There are 3 ways to turn a row about zero (a turn may also mirror it). The second row of each pair is the first, turned, with some noise. The first 27 pairs use one turn. New pairs use 3 turns, one after the other, and a turn may come again.
In the rows, zero is written as 128.
Some pairs, each with its turns in order after it:
[147 133  98 140 135 112 130 202]
[127 201 120  98 105 104 121 133]
A

[122 143 125 124 133 141 139 175]
[140 125 103 147 120 123 123  88]
S

[123 111 156 123 109 209 120 137]
[ 97  94  73 168 107  97 130 107]
A

[110 209 136 135 158 135 116 145]
[105 135 195  96 138 136 157  88]
E

[151 128 138 111 142 150 131 112]
[117 156 126 120 110 120 104 126]
E

[130 115 107 139 112  65 122  77]
[105 143 196  96 139 148 108 151]
S

[119 107 113 135 120 111 151 116]
[131 111 112 138 138 150 120 150]
E

[ 70 115  47 119  47 195 130 110]
[ 92 128  33  86 131 157 211 166]
E

[127 119 174 115 125 104 166 117]
[139 104 126 104 127 168 127  88]
A

[134 131 129 209 108 131 156 132]
[111 129 157 181 178 144 157 107]
S

[154 134 121  94 174 133 145 110]
[118 153 143 124  86 153  93 118]
E

[143  73 105 143 151 142  99 152]
[130  61 141 155 119 107 110 139]
S

[156 127 117 125 128 160  47 147]
[113 164  94 177 159  92 155 148]
A

[178 117 153  91  91 130 119 138]
[135  95 110 100 100 182 145 128]
S

[133 137 109 115 199 111 128 140]
[114 133 101 141 128 107  60 137]
S

[120 129  87  91 143 104  90 135]
[117 114 136  89 101  99  86 118]
S

[118 114 146 128 107 101  95  55]
[148  95 160 177 173 169 133 127]
A

[ 87 122 100 135 135 196 121 128]
[116 180 100 119 133 150 183 128]
E

[102  90 123 135 136 115 132 159]
[145 120 123 178 133 141 149 132]
E

[ 91 113 145 151 197  47 200 144]
[138  99 193 204 157 203  89 137]
E

[123 123 125 103 158 129 141 133]
[138 116 118  96 142 112 125 131]
A

[126 128 147 117 139 113  81 156]
[153  96 113  96 144 119 107 116]
S

[125 174 117 114 115  97 127 126]
[109 159 128  95 130 138 115  99]
S

[127  97 128 133 115 107 148 109]
[155 119 134 131 122 157 101 124]
A

[142 147 154 108 190  78 120  75]
[150 137 202 115  97 143  73 155]
E

[136 149 124 152 155 132 183 126]
[102 114 130  80 101 148 115 147]
A

[126 155 141 114 122 124  80  78]
[125 106 150 164 170 133 169 138]
A

New pairs, each followed by its turns in order:
[ 66 121 133 136 156  91 138 151]
[135 114 109 116 166  62 117 134]
S S A

[ 72 115 129 209 115 126 126 159]
[108 126 172 159  67 159  74 124]
A S E

[ 81 105  97 131 120  63 153 131]
[ 93 167 126 196 126 102 122 150]
A A S

[147  94 138 209  89 110 146 172]
[145 153 158 151  77 119 181  61]
E A E

[133 150 106 117 206 159 118 127]
[101 129  83 173 174 159 122 157]
E A E

[ 81 117 170  97 129 138 155 123]
[114 148  76 136 156 132 103 160]
A A A

[112 124 109 129 162 150 160 101]
[117  94 134 118 169 148 131 147]
S S A

[ 81 147 168 130 122 133 176 129]
[123 157 143 105 133 175 180 143]
S S E

[132 110 138 129  98 209 141 147]
[121 124  79 105 122  61 159 118]
S A E

[117 165  56  86 126 125 132  47]
[205 111 133 162  56 168 145 142]
E S A

[147 102 110 118  72 160 121  85]
[141 168 130 100 124 168 180 113]
E A A

[175 124 153 123 124 106 124 175]
[125 108 190 124 108 101 139 125]
A S A

[154 185 129 207 165 126 123 159]
[102 121  34 144 134 161 169 120]
S E S

[135 124 116 117 160 117 201  99]
[ 97 102 160 126 185 136 156 158]
S A E

[109 120  93 131 171 101 114 175]
[ 97 122 118  99 132  78  83 121]
E E S

[142 125 199 146 145 137 109 192]
[191  94 173 143 149  87 144  99]
S S S

[135 132 105 127 137 111 164 117]
[106 157 125 131 122 142 119 101]
E E S

[147  92 155 128 164  87 155 126]
[ 98 138 117 117 137 174  80 149]
E E S

[158 130  97  56 118 140 118 160]
[106  93 156 155 168 184 145 127]
S A S

[150 124 144 136 132 143 116 137]
[138 132 108 114 123 108 124 127]
E S S

[127 110 135  99 120 135 137 106]
[140 120 145 136  99 144 143 135]
S A A

[194 132  96 131 108 130 112  82]
[112 110 146 160 115 162  72 170]
A S A

[118 121 136 153 107 179 131 123]
[103 110 152 163 100 108 128 129]
E A E

[140 123 128 133 167  95 149 136]
[111 122 155 105  92 125 124 107]
A S S

[159 119 134 132  98 111 178 150]
[ 92 174 128 130 171 125 121 127]
E A A

[147 133  84 127 130 160  74 131]
[148 106 100  98 150 183 142 125]
S S S

[143 158 129 143 113 120 106  99]
[133 146 142 165 110 142 129 100]
E E A

[127 131 151 117 144 139 145 146]
[141 131 127 103 126 140 137 106]
A S S

[193  88 116 107 129 103 144 133]
[170 125 107 103 103 175  90 122]
S S A

[181 150 128 131 123  91 165 149]
[114  91 126 161 177 108 100 145]
E A S

